The rows come from 5 hidden closed curves, with some noise, and rows from the same curve form a group. Each curve winds through 6 dimensions. The rows are also pushed far along 4 directions, which tell nothing about the answers.
In the rows, zero is written as 128.
Some rows, each with its group after it:
[138 129  74 185 160 164 104 106 130 132  95  78 125 161] => lorul
[ 80 102 140 105 148 150 137 137 136 146 134 145 152 124] => nunur
[132 115  70 117 136 169 122 120 169 126  94 133 160 172] => Kabeg
[110 130  94 134 142 177 105 152 176 111  72 113 136 109] => Kabeg
[117 129 133 125 105 117 119 108 117 132 146 154 122 157] => Kabeg
[125 133 156 145 124  76 120 145 104 146 149 120 100  72] => lorul
[102 113  75 134 165 194 126 127 159 124 122 177 166 136] => nunur
[ 92  93 171  69 155 104 121  72 113 110 127 132 137 200] => mibu
[ 86 107 146 101 193 122  99 113 132 153 152 170 122 139] => lorul
[ 88 115 162 110 190 152 125 107 130 154 133 155 135 142] => mibu
[130 157 134 184 143 133  94 162 116 166 103  72  96  76] => mibu
[117 119  98 107 144 156 148 124 171 152 114 146 168 139] => Vutop
[ 89 130 143 157 215 106  62 118  91 150 127 120  89 101] => nunur
[140 134 148 115 115  97 116 157 111 112 145 164 124  81] => nunur
[ 66 115 172 109 143 116  95 118  84 133 130 169 142 121] => Kabeg
[153 160 176 106  87  74 134 176 100 151 174 147 118  58] => nunur
[165 155 104 127  98 147 132 187 154 125 137 128 144  73] => lorul
[131 115  99 123  56 102 150  92 127 136 101  85 156 190] => Kabeg
[132 129  99 154 140 136 127 114 139 115 102  66 124 135] => mibu
[117 134 180  85 126  93 118 149 105 146 153 137 131 104] => Kabeg
[110 125 151  95 149 117 124 154 137 133 134 141 135  85] => mibu
[ 97 129 128 156 207 152  53 148  99 144 104 135 119 101] => lorul
[127 145  99 155 151 134 137 160 147 165 173 169 128  55] => Kabeg
[125 127  52 175 100 130 139 128 172 132  76  76 137 103] => Kabeg
[121 165  96 163 148 135  89 131 122 123  91 109 115  93] => Vutop
[181 163 122 184  99 117 100 172  86 104 122  98 113  69] => lorul
[126 134 144 131 129 117  93 155 120 122 100 114 117 100] => mibu
[154 139 111  88  58 119 164 119 142 145 132 137 173 166] => nunur
[102 103  97 123 126 167 155 129 168 142 106 106 159 141] => nunur
[ 67 109  85 141 169 153  99 103 155 139  85 128 142 138] => Kabeg
[ 81 128 123 142 155 157 103 125 112 150 135 169 144 119] => Kabeg
[125 130  67 138 153 165 146  92 176 143 123 134 140 170] => Vutop
[128 132 160 139 152 104 123 178 109 129 181 180 104  35] => nunur
[122 121 173  68 114 132 150 126 143 152 173 169 138 165] => mibu
[107  89  78 117 163 143 113  55 155 110 101 123 145 225] => lorul
[130 127  90 159 112 133 172 152 143 161 148 119 142  81] => Vutop
[125 138 200 118 163 129  78 108  79 100 130 147 100 159] => Vutop
[174 146 153 147  95 128 138 114 113 105 115  87 114 158] => Vutop
[131 126 146 151 128  96 111  94  84 101 112  63 104 150] => mibu
[157 143  90 184 105 157 140 128 137 123 101  71 123 136] => mibu
[ 89 121 152 120 206 191 105 142 125 154 138 200 159 114] => Vutop
[143 119 146 149 108 147 145 165 117 125 115 110 143  99] => Vutop
[137 123 171 102 122  88 124 128 118 132 149 153 113 127] => mibu
[132 126 119 146  74  89 137 137 113 121 100  84 137  98] => lorul
[117 116 140 154 116 140 102 100 116  99  68  73 101 180] => lorul
[137  94 100 115 111 126 160  79 155 120 129 141 143 204] => lorul
[ 98 127 101 123 181 185  86 163 170 147 104 157 136 109] => mibu
[129 132 174 131 157 142 101  91  99 111 122 121 108 186] => Vutop
[116 122 155  89 148 139 107 107 128 107 120 164 130 172] => Vutop
[126 127  84 155 117 144 120 125 133 109  82  66 143 137] => mibu
[144 101 100 116  61 118 200 102 158 130 129  87 161 174] => nunur
[123 122 170 116  85  72 114 104  78 112 116  79 122 155] => lorul
[121 101  65 119 132 142 147  79 163 132 108 127 166 193] => nunur
[119 117 135  98  97 105 136 111 124 127 129 115 150 156] => lorul
[ 95 116 189 105 195 109  71 111  99 133 139 173  97 142] => mibu
[131 134 101 159 162 152 116 112 138 146 123 129 112 148] => nunur
[ 91 110 146 159 185 131 104 132  89 131 151 175 115  90] => nunur
[124 149 176 122 113  91 101 101  63 105 140 148 106 144] => Vutop
[161 134  87 174 138 140 130 138 156 116 103  88 106 108] => Vutop
[151 145 158 132  60  92 128 160 105  95 109 103 119  81] => Kabeg
[100 117 125 135 163 108  79  95 100 110 108 107 122 150] => lorul
[124 122 106 155  88 122 163 110 157 117 116 107 127 122] => Kabeg
[121 111 134 143 152 112 102  75  71 125 105  87 135 193] => Kabeg
[162 120 171 112  43 103 180 157 112 123 132  97 147 119] => Vutop
[145 116 112 163 127 137 129 118 136  85 110  81 103 144] => nunur

New rows. What belongs after each?
[ 99 132 138 133 136 122 122 150 150 136 129 125 104  75] => lorul
[141 141  98 156 146 158 127 158 131 162 152 147 147  96] => lorul
[136 167  99 159 130 159 134 181 135 169 156 152 143  48] => nunur
[155 174 129 175  96 114 131 176  91 150 151 117 123  40] => nunur
[127 118 110 125 125 132 130 160 155 116 109 120 137  89] => nunur
[122  95 105 113 137 141 136  62 120 131 102 102 164 237] => Kabeg
[160 164 108 152  69  95 134 122 111 110 103  91 122 112] => Vutop
[ 86 121 115 112 188 155 127 159 175 180 163 189 137  77] => lorul
[123 135 108 115 130 144 133 182 190 144 121 134 126  63] => lorul
[152 116 153 115  60 121 173 133 116  98 153 143 142 142] => nunur
[158 138 120 165  93 107 113 113 129  73  94  66  84 140] => lorul
[172 139 144 111  47 124 180 169 152 146 148 115 137 116] => lorul
[108  95 168  79 111  99 137 120 115 109 140 153 142 146] => nunur
[114 115 170 105  82 117 139 107  94 107 118 130 151 166] => Kabeg
[111 121  77 124 168 181  96 129 175 124  96 153 141 148] => Kabeg
[ 78 118 149 121 218 130  73 111 111 121 112 117 111 124] => mibu
[ 69 127 121 127 223 151  79 135 113 171 146 212 141  93] => nunur
[181 156 157 153  91  85 136 156  76 129 165 115 113  84] => Kabeg
[129 107 117 169 162 164 130 140 147 135 102  65 114 129] => Vutop
[120 126 173  93 145 115 131 133 132 169 183 181 118 132] => mibu
[ 89 104 114 109 178 119  84 102 134 125 107 109 123 161] => mibu
[128  99  77 125 110 171 153  89 157  98 103 135 168 199] => nunur
[153 140 107 136 126 164 148 166 184 153 125 149 131  98] => mibu
[119 106 138  94 130 115  92  89 116  84 115 119 118 207] => mibu
[112 116 153 120 123 138 144 133 135 145 152 177 127 130] => lorul
[159 136 111 140 108 142 150 154 154 109 142 118 123 104] => nunur
[125 136 177 117 123 111 105  95  77 101 139 146 107 170] => Vutop
[ 95 120 177  95 155 126 101 112 118 105 163 191 105 147] => lorul
[151 127 155 136 111 116 116 157 122 101  91  72 108 106] => Vutop
[ 92 120 143 149 163 117 117 154  93 155 160 154 122  66] => Vutop
[145 143 138 155  91 138 132 149 111 103  99  93 132 105] => Kabeg
[106 108 126  76 137 158 139 148 157 159 148 200 175 135] => lorul
[160 143  75 162 125 146 127 158 133 145 102  90 153  96] => Kabeg
[106 123 150 100 149  87 102 146 112 143 161 152 124  92] => mibu
[115 104 160  48 122 128 161 122 153 139 153 172 167 160] => Kabeg
[153 130 151 130 117 109 108 106 115  81 100  68  93 168] => mibu
[ 95 114 136 124 139 139  88 105 132  90  71 108 119 160] => Kabeg
[175 119 142 132  54 120 179 112 117 111 108  98 161 165] => Vutop
[158 134 155  98  91 120 170 135 135 143 200 174 134 142] => lorul
[135 108 144 139  87  92 161 142 115 127 129 112 126 100] => nunur
[121 130 130 133 136 163 132 183 151 148 114 108 138  74] => Vutop
[109 126 177  95 143  98  95 152 116 127 142 153 109  98] => lorul
[112 151  74 163 168 158  80 101 140 114  63  91 116 143] => Vutop
[118 143 163 128 175 130  76 139 118 120 105 103  96 112] => Vutop
[135 117 125 112 143 161 171 186 176 167 160 171 163  67] => Vutop
[130 119 161 119 140 120 142 158 124 149 151 151 142  86] => Vutop
[ 79 113 120 143 201 132  99 147 126 160 124 123 120  79] => Vutop
[ 80  78 142  84 176 152 146 120 158 139 161 204 143 147] => nunur
[142 113 172 139 140 115 133 165 114 126 156 125 104  90] => Vutop
[155 115  90 134  74 124 163 118 142  95  93  93 157 147] => mibu
[113  97  77 135 139 163 161  72 164 143 108  96 149 213] => Vutop
[129 107 151  87  71  91 156 112 102 105 150 147 164 149] => nunur
[192 152 136 173  60  69 145 114  83 116 132  85  95 133] => nunur
[130 142 101 178 151 147  66 150 125 121  82  91 100 108] => mibu
[154 115 123 135  61  96 190 118 129 136 146  87 142 137] => nunur
[141 145 177 130  87  78 128 168  89 130 133  80 106  70] => Vutop
[113 117 191 122 130 107 103  85  58 114 116 124 134 176] => Vutop
[132 116 123  78  95 147 201 155 157 161 168 189 203 105] => Kabeg
[169 137 134 152  95  97 123 128 101  57  93  68 106 114] => mibu
[117 110 115 114 129 150 130 120 161 129  83  69 134 169] => Vutop
[123 120  56 133 127 146 158 157 193 155 104 105 153  86] => Vutop
[ 97 148 182 148 151 102  68 139  89 109 143 151  74  78] => Kabeg
[101 127 100 140 142 160 142 130 174 145 135 131 126 114] => lorul
[115 102 134 105 105 118 174 111 135 144 159 133 154 153] => nunur
[120 135 131 166 104 127 125 123  94 123 128 133 131 113] => Kabeg
[143 107 130  94 107 141 121  88 128  92  79  88 147 230] => Kabeg
[124 109 169 131 112 114 138  80  89  82 130 149 125 173] => Kabeg
[117 108 157 109 177 172 133 136 133 140 161 210 154 131] => Vutop
[156 150 167 127 110  81 111 136  77 120 166 179 107 106] => nunur
[143 131 126 107  80  87 164 132 114 159 163 175 161 109] => nunur
[171 143 137 125  89 148 173 130 147 131 146 126 140 145] => Vutop
[122 138 141 112 115 110 104 109  91 136 114 127 140 158] => nunur
[127 105 159  42 135 141 125 122 134 129 171 218 166 192] => lorul
[157 125 126  76  46 128 186 165 170 148 162 179 171 127] => mibu
[127 140 171 144 157  91 100 130  67 141 183 163 103  96] => Kabeg
[118  97 151  83 116 105 147  73 120 126 120 135 157 206] => Vutop
[149 153  41 156 100 172 151 169 190 161  82  91 163  88] => nunur
[113 143 135 165 138 124 120 138 114 138 150 124 103  86] => lorul
[159 143  92 148 143 146  89 170 154 115  87  92 119  96] => lorul
[149 121  71 155 100 143 169 102 152 138 101  72 157 164] => Kabeg
[108 112 143  92 136 134 100 105 105  96 123 174 151 173] => nunur
[106  91 116 134 143 126 131  77 112 119 117 144 139 185] => nunur
[133 135 159 128 138 118 109 137 102 107 157 139 107 112] => nunur
